The rows are grouped in 4 ways, from coarse to fine. Each group lies inside one group of the grouping before and may be the whole of it. The rows also spread widely along 15 directions, which tell nothing about the answers.
(in the rows, 128 means zero)
Some rows, each with its group in each grouping after it:
[ 78 143 108 137 124 133 100 134  93 130 125 125  96 141 143 118  81 172
 138 142 101 158 175 168 148 158 127 110 116 123 122  96 134 117 147] => q_570 q_48 q_803 Tabuv
[136 133 146 132 132 116 133 125 104 124 117 108 134 145 155 140 112 120
 126 125 132 135 140 103 121 131 122 127 137 125 116 152 138 146 127] => q_570 q_148 q_574 fid
[160 131 104 142 138 135 135 173 105 143 100 149  86 131 153  98 159 121
 163 140 108 129 102  93 179 116  95 109 122 123 173 138 110 124 176] => q_570 q_510 q_323 Nalir
[139 137 151 113 115 130 116 104 159 101 120 160 180 134 105 162 149 168
 138 129 142 127 119 180 111 129 132 130 144 163  79 129 126 108  98] => q_614 q_396 q_490 Fibam
[ 97 128 136 126 126 122 126 115 102  93 164  83 129 134 125 115 108 160
 125 129 110 141 130 108 119 164 147 115 140 104 116 123 115 145 147] => q_438 q_199 q_250 runis
[129 145 125 129 131  93 135 126  83 175  72 128 100 138 162 152 122 117
 163 143 134 115 148 115 123 139  93 116 142 128 162 187 146 152 159] => q_570 q_148 q_843 papiv
[ 92 137 118 137 141 130 120 131 113 136 119 124 124 118 137 132 112 156
 153 163 128 154 136 137 112 145 101 117 152 144 125 149 132 123 153] => q_614 q_362 q_719 fizum
[167 169 163 114 139 109  95 120  70 129 119 138  89 142 156 149 161 131
 159 128 103 150 161 131 165 145 153 116 128 130 142 104 121  91 121] => q_570 q_48 q_907 Nugi
[137 103 118  88  98 114 138 138 165 123  83 112  95 147 139 101 109 116
 144 110 150  71 112 156 200 116 123 175  85 106 126 119 124 169 104] => q_438 q_741 q_947 dadis
[113 155 105 125 135  84 141 117 137 122 142 120 124 135 156 157 103  96
 108 117 127 163 156 140 136 106 114 136 136 160 124 106  82 114 103] => q_614 q_362 q_83 dozu
[164 125 162  85 113 152 136 167 138  91 142 116 144 147 118 130 164 159
 170 167 150 102  76 111 162 183 131 151 137 106 122 163 120 102 126] => q_570 q_48 q_803 vimit
[162 143 121  92 109 106 128 130 111 155  73 139 111 176 144 207 102 129
 131 155 164 136 188 169 143 116 101 134 128 170 123 143 140 118 107] => q_570 q_148 q_711 puvet
[118 117  98 115 125 133 131 150  96 154  89 121  74 125 139 150  76 137
 139 137 130 136 164 144 173 125  98 138 108 138 136 122 122 145 145] => q_438 q_741 q_947 kifi
[101 126 143 108 114 121 108 102 136  80 139 147 146 120 103 169 125 190
 130 130 135 137 134 156 120 165 138 132 152 142  71 105 121 105 104] => q_438 q_741 q_941 Balam
[ 96 136 107 103 122 118 179 153 155 133 140 126 134 129 125  94 140  91
 106 114 113 106  81 145 125 130 121 130 106 120 161 145 106 122 109] => q_570 q_267 q_149 rorat
[114 144  88 108 138 152 167 169 145 120 150 158 129  88 106 159 108 107
 103 124 116 167 111 164 149  99 115 144 111 189 121 104  69  75  99] => q_570 q_510 q_200 Vami
[ 59 171  96 154 135 121  83 152 146 103 137 161 132  92 154 104 120 161
 167 161 112 156 141 135 101 185  89 132 128 106 124 135 143  83 156] => q_438 q_741 q_941 gagi
[168 144 108 148 134 131 118 171 111 133  93 121 119 124 171 118 115 106
 184 150 136 122 124  56 156 125  76 143 126 102 154 195 139 153 188] => q_570 q_148 q_711 kobi
[142 171 156 104 152 107  97  89 127 110 129 123 133  66 103 125 183  98
 177 153 129 118 100 128 107 115 149 153 128 157 137 155 128 106 107] => q_438 q_199 q_993 tutil
[117 169 131 151 131  78 130  62 177 127 120 102 185 131 145 123 148  87
 146 145 146 137 133 176  64  94 134 139 137 173 103 148 117 156  94] => q_438 q_199 q_250 veleb
[ 52 167 155  77 128  91  98 107  85 108 161  95 107 111 118 105 128 170
 166 164 109 106 120 139 105 234 151 122 150  75 172 157 152 104 153] => q_614 q_396 q_490 movef
[109 143 129 161 164 163 125 150  91 128 149 114 133 102 134 149 120 152
 128 175 121 207 149 116  89 136 108 106 144 166 105 134 115  93 148] => q_438 q_199 q_993 kemu
[103 174  99 131 125  89 128 117 146 136 122 133 152 122 156 165  89 108
 150 136 135 147 160 162 109 126  99 146 141 152 120 151 108 124 123] => q_614 q_362 q_719 botob
[175 136 111 142 138 195 101 189 133 126 110 125 142 127 128 106 118 130
 164 189 135 161 133 120 143  88  94 146  91 157 121 152 152 114 152] => q_570 q_48 q_439 vepu
[139 121  99 124 103 100  85 155 132 106  97 168 125 182 149 125 129 156
 115 132 138 121 164  80 116 125  73 110 117 103 140 144 194 123 150] => q_570 q_267 q_149 gisad
[171 128 189  89 168 119 142 113  74 162  96 135 108 101 116 158 197  97
 123 137 131 121 105  97  98  96 132 117 144 172 152 174 154 103  96] => q_614 q_362 q_719 botob
[141 151 105 151 102  96 149 128 166 116 131 124 158 176 162  97 159 124
 165 128 121 115 102 132 136 140 111 115 135 100 140 144  84 158 159] => q_438 q_199 q_250 runis
[139 148 139 133 114  93 155 112 139 139 122 100 158 181 161 130 152 118
 144 144 140 123 128 145  97 144 123 114 141 121 132 161 112 154 129] => q_438 q_199 q_250 veleb
[ 85 131  84 139 133  83  97  97 116 129 102 137 100  94 127 107 105 118
 125 112 114 125 148 100 108  86  97 124 115 134 143 132 155 160 151] => q_438 q_199 q_993 kemu
[130 154 118 127 142 110 158 138  66 167 128 100 120 109 144 136 115  99
 167 132 102 122 113  78 117 143 106 113 153 108 185 204 108 160 190] => q_614 q_362 q_719 fizum
[177 126 165 102 142  66 131  66  89 117 105 117 110 112 126 168 171 102
 152 107 141 104 107  64 142  96 134 132 174 152 138 155 110 156 122] => q_614 q_362 q_719 botob
[199 144 142 172 136  90  88  87  96 101 113 145 167 148 156 181 145 137
 159 114 131 159 160  43 103  89 103 104 183 149  97 159 130 157 166] => q_614 q_362 q_719 fizum
[105 173 163 138 135  97  94  99 130 138  97 144 136 112 175 143 112 119
 140  84 114 126 177 188 108 148 150 143 109 118  90 124 147 118  80] => q_438 q_199 q_250 runis
[112 153 130  96 129  87 137 120 108 138 122 154 121 110 132 167 133 122
 137 103 116 113 123 131 123 148 119 127 147 128 146 154 114 109 120] => q_614 q_362 q_719 fizum
[136 135 164 100 121 149 122 128 109 144  98 171 137 107  98 136 171 160
 154 115 106  91  99 164 111 151 140 116 121 122 124 158 155 114 120] => q_438 q_741 q_941 gagi
[ 89 162  98 104 126  89 131 147 162 115 134 136 144 131 136 109 159 108
 139 187 148 122 103 108  81 152  82 137 135 128 170 184 153  95 134] => q_570 q_148 q_711 kobi
[180 143 189  83 118 130 106 124 114 138  86 123 160 137 110 130 188 137
 195 173 153  64  91 119  96 156 133 145 133 113 145 228 195 137 130] => q_570 q_48 q_439 vepu
[113 152 152 114 129  97 104  80 137  73 163 116 157 120 116 160 130 141
 116 120 133 153 144 143 101 134 159 141 142 151  78 100 110 109  85] => q_438 q_199 q_993 kemu
[140 104 147 110 141 155 131 139 108 136 110 109 111 126 115 104 127 137
 120 135 125 126 114 131 142 101 128 124 109 142 130 131 144 137 127] => q_614 q_396 q_490 movef
[147 126 138 137 122 142 137 148 109 127 111 132 141 153 143 135 123 150
 138 121 122 125 120 107 133 140 116 112 137 111 117 158 135 144 152] => q_570 q_148 q_711 puvet
[123 126 125  92  95 114 101 120 145  90 129 130 149 149 109 139 101 156
 115 112 133 102 148 137 118 133 132 144 107 110 101 129 159 138 110] => q_438 q_199 q_250 runis
[ 81 170 116 114 150 117 101 129 109 141 109 133 128  54 113 121 124 111
 173 167 125 112 119 114  76 154 100 141 130 130 166 209 179 116 151] => q_570 q_267 q_149 rorat
[163 151 122  97 122 109 146 143 107 136 129 119  96 161 143 132 154 117
 161 149 120 132 118 129 176 131 120 121 133 131 173 128  83 114 145] => q_614 q_362 q_719 botob
[128 151  94 124  83 110 133 129 166 101 156 113 177 198 144 120  81 141
 126 112 117 130 149 173 140 131 127 128 112 105 116 112  96 153 141] => q_614 q_396 q_490 movef
[116 119 141 139 146 106 154 121 118 175  83 115 107 157 160  95 173 121
 137 164 137 130 111 133 103 114 100  96 146 147 157 159 144 143 137] => q_614 q_362 q_719 botob
[ 74 157 114 148 142 117 138 124 127 121 155 119 131 101 142  83 127 116
 142 120  89 138 102 139 127 149 138 122 127 118 139 123  96 123 138] => q_570 q_48 q_803 Tabuv

New rows. What belongs after each?
[165 128 150  92 130 104 175 119 128 164 101 146 139 140 125 159 163  86
  97  95 129 106 107 152 119  84 127 123 120 164 142 149 113 125  84] => q_614 q_396 q_490 movef
[157 182 170 154 162 128 101 122  97 155 115  92 140 128 178 102 138  75
 160 150 112 155 160 137 102 117 151 135 104 138 133 152 150 124 115] => q_570 q_48 q_803 Tabuv
[ 59 142 107  77 108 147 141 149 148 110 172  91 144 142  90  67  93 134
 103 158 108 120 110 190 100 151 156 137  85 118 151 123 148 117 113] => q_570 q_510 q_200 Vami
[136 148 137 113 122 135 146 167 155 140 113 142 154 157 142 110 163 117
 140 158 136 115 101 148 106 142 107 130 112 126 144 173 147 102 116] => q_570 q_148 q_843 papiv
[119 129 131 118 104 106 129 131 120 114 126 115 128 168 149 139 118 164
 139 128 131 119 142 128 133 173 120 119 138  95 120 139 125 142 143] => q_438 q_199 q_250 runis
[136 119 138 154 123 148 114 127 128 125 119 121 135 182 146  74 131 163
 121 120 102 146 137 162 138 107 138  91 108 120 113  92 137 146 143] => q_614 q_396 q_490 movef
[189 110 162 116 124 163 131 147 125 128  95 129 135 135 126 134 141 130
 143 116 135 110 112 126 157 106 134 146 105 131 101 142 134 145 113] => q_438 q_741 q_947 dadis
[ 81  95 119 128 130 108 141 128 131 133  98 142 101 147 127  98 179 171
 130 175 144 123  89 118 116 142  88  96 156 143 145 141 148 124 144] => q_570 q_48 q_439 vepu
[142 137  95  97 118 101 119 160 153 112 108 124 121 158 148 154 104 106
 120 174 174 138 157 105 133 111  76 161 114 149 136 151 150 109 115] => q_570 q_148 q_711 puvet
[102 130 143 121 116 103 129 123 148 141  88 172 121 136 149  96 166 153
 158  91 110  79  90 165 146 155 123 116 133  94 132 138 134 132 124] => q_614 q_362 q_719 fizum
[124 144 135 117 125 142 132 160 108 134 144 133 154 173 134 151 132 151
 100 165 123 168 157 137  82 148 115 104 127 143 124 141 154  86 120] => q_570 q_48 q_907 Nugi
[148 146 137 123 124 141 114 139 132  98 157 129 181 151 111 120 156 139
 131 162 123 141 115 106  84 130 126 118 129 137 122 156 149 107 134] => q_570 q_48 q_803 Tabuv
[122 144 125  97 141  91  84 108 146 109 100 166  97  94 120 107 174 118
 152 140 132 112 113 124 138  96 112 145 121 153 147 122 156  96 106] => q_614 q_362 q_719 botob
[121 140 104 107 131  96 156 109  81 151 116 133  96 110 125 192  96 121
 134 109 116 140 145 132 154 113 111 119 154 161 144 133  79 136 140] => q_614 q_362 q_719 botob
[ 81 109 158 177 143 151 159 160 131 134 124 129 144 142 197 125  79 161
  95  61 108 157 137 151 138 166 127 116 137  93  56 109 105 134 107] => q_614 q_362 q_719 fizum
[149 136  94 148 125 127  75 148  72 135  88 150  86 120 160 128  64 147
 166  89  92 130 180  83 180 106  94 121 111  94 139 133 150 164 194] => q_614 q_362 q_719 fizum
[112 165  66 125 114 106 149 135 150 133 136 153 152 111 110 157 133 119
 158 158 128 138 112 143 106 121  81 127 140 159 151 166  85 119 160] => q_438 q_199 q_993 kemu
[168 119 143 111 130 162  85 141  89 144  62 157  97 134 119 151 116 156
 136 144 134 133 170 144 147  90 114 124 100 163 111 130 191 122 120] => q_570 q_148 q_574 fid
[116  67  81 139 105 127 129 147 117 109  96 182  97 148 117 128 113 188
  95  85 114 121 118  81 173  93  78  95 130 125 112 101 133 154 163] => q_570 q_48 q_439 vepu
[145 132 135 124 128 127 122 139 103 108 135 146 113 132 132 110 154 150
 148 105  94 124 101  93 162 134 127 107 138 103 142 123 110 123 157] => q_614 q_362 q_719 botob
[ 86 125 105 148 119 125 182 148  87 170 127 147 103 157 150 131 116 153
  98  81  72 144 133 160 133 152 119  67 128 108 144 110  82 137 156] => q_438 q_199 q_250 runis
[ 94 155 155 125 158 119  90 107 115 151  90  97 127 117 144 118 123 114
 137 192 155 150 174 160  57 129 123 134 119 165 126 167 207 116  99] => q_570 q_267 q_149 rorat
[ 72 169 148 141 143  75 134  72 120 152 132  91 142 128 160 100 125  87
 117 122 106 140 153 174  61 134 158 120 123 133 133 130 132 146  97] => q_438 q_741 q_941 Balam
[ 97 127 111 144 134 113 136 140 104 141 103 156 114 121 137 128 154 156
 150 145 120 127 108  99 109 162  82  91 160 120 157 174 141 125 173] => q_570 q_267 q_149 gisad
[203 185 138 127 102  78 114  98 137 124  95 160 169 180 153 169 186 116
 194 141 141 111 132 136 125 127 118 119 155 138 139 173 118 133 142] => q_570 q_148 q_711 kobi
[135 163 151 127 119 130  85 129 137  86 141 175 168 153 129 162 164 185
 146 151 126 161 145 156 106 162 131 116 145 145  87 115 139  66 110] => q_570 q_48 q_439 vepu
[162 102 151  82  99  88 104 102 127 102  97 184 113 163 112 155 168 153
  85  61 125  87 137 121 143  95 136 116 109 121 106  95 159 121  81] => q_438 q_199 q_993 tutil
[168 133 161 108 117 118 121 126 103 127 113 127 146 162 140 189 129 148
 131 140 147 136 165 126 110 148 124 128 141 135 101 150 141 121 114] => q_438 q_741 q_941 Balam
[129 134 163 124 130 109 119 136 155 146  75 146 125 155 184 164 132 134
 118 125 167 137 172 186 123 138 113 148 114 143  77 122 148  99  61] => q_438 q_199 q_993 kemu
[139 148 128 130 137 126  92 148 118 105 123 131 122 123 145 118 127 133
 154 148 126 139 139 103 137 136 117 137 123 124 130 138 148 112 143] => q_570 q_510 q_323 Nalir
[143 128 156  69 123 125 141 162 119 128 114 130 117 124 127 126 131 101
 114 104 128  80 103 107 140 138 131 157  93  99 147 167 159 115  95] => q_570 q_148 q_843 papiv
[ 76 174 104 151 143 108  59 121  97 113 132 117 125 111 161 139  56 153
 154 160 119 182 210 119  94 149 100 131 138 127 116 136 167 116 161] => q_614 q_362 q_719 botob
[143 167 117 125 129  96 150 175 147 165 107  75 155 180 203 107 106  44
 134 185 165 127 153  98  77 127  76 158 101 112 171 220 170 145 128] => q_570 q_148 q_574 fid
[141 155 117 138 118  91 162 129 129 156 117 128 154 156 165 135 128  82
 132 102 116 115 127 128 118 118 116 124 124 122 145 164 106 151 128] => q_570 q_48 q_803 Tabuv
[146 122 186 135 156 163  85 154 110 111  92 134 103 106 156 103 147 152
 154 123 127 127 125 116 157 152 138 139 112 107  99 131 172 105 109] => q_570 q_267 q_149 gisad
[126 134 152 103 126 130 124 141 139 118 116  90 127 149 147 112 116 131
 148 159 151 117 129 157 144 155 140 156 117 122 117 139 142 129 107] => q_570 q_510 q_323 Nalir
[132 145 133  90 134 118  77 117  58 130 110 136  67 106 113 120 121 145
 160 118  90 116 150 115 162 126 141 118 115 115 167 121 156 123 154] => q_614 q_362 q_719 fizum
[120 116 143 125 132  81 129  75 120 103 122  90 116 140 135 105 131 115
 118 108 128 115 119 113 139 105 156 128 140 137 120 109 122 171 113] => q_570 q_510 q_323 Nalir
[123 130 119 132 122 139 123 153  91 122 113 142  99 137 150 136  90 156
 129  92 101 137 147 122 176 143 122 116 118 101 119 113 120 132 150] => q_570 q_148 q_711 kobi
[162 153  94 166 119 111 116 151  83 148  96 186 127 149 167 187 117 148
 156 111 107 156 169  94 140 123  74  94 149 131 133 152 115 127 183] => q_570 q_48 q_439 vepu
[134 143 132 129 145 129 134 129 115 122 142 111 141 110 132 125 123 110
 139 124 115 143 115 107 124 113 128 132 135 139 128 147 109 133 135] => q_614 q_362 q_719 fizum
[106 157 105 142 113 104 111 127 144  98 153 137 163 187 142 108 143 157
 120 167 122 167 148 137  78 141 115  93 140 137 131 119 142 105 145] => q_570 q_510 q_200 Vami
[103 168 143 132 143 142 160 166 138 129 165  87 142 136 176 116 102  96
 127 135 115 168 131 174 142 163 148 153 106 122 115 117  78  96  93] => q_570 q_48 q_439 vepu
[119 128 108 105 125  98 122 152 121 127 108 140  96 151 147 134 130 132
 121 151 141 129 143 113 137 134  94 125 126 134 152 133 147 108 130] => q_570 q_510 q_323 Nalir
[136 155 104 127 107 150 157 180 130 141 138 134 160 156 144 130  89 121
 129 107  99 127 129 158 138 141 123 126 102 106 134 147 106 132 145] => q_570 q_510 q_323 Nalir
[120 168 107 140 118 119 142 127 124 145 139 146 171 143 127 161 133 134
 135 143 113 154 142 160  75 134 110 100 137 147 128 157 109 117 145] => q_438 q_199 q_993 tutil
[195 130 126 123 124 117 151 141  65 185  63 172  98 138 146 184 127 105
 135  72 104 107 145 116 165  87 110 104 124 141 153 156 119 153 147] => q_570 q_510 q_323 Nalir
[107 163  92 125 149 105 132 142  96 127 132 125 110  62 140 164  77  92
 148 125 120 149 141  91 135 129 101 154 137 146 147 160 102 121 149] => q_570 q_510 q_200 Vami
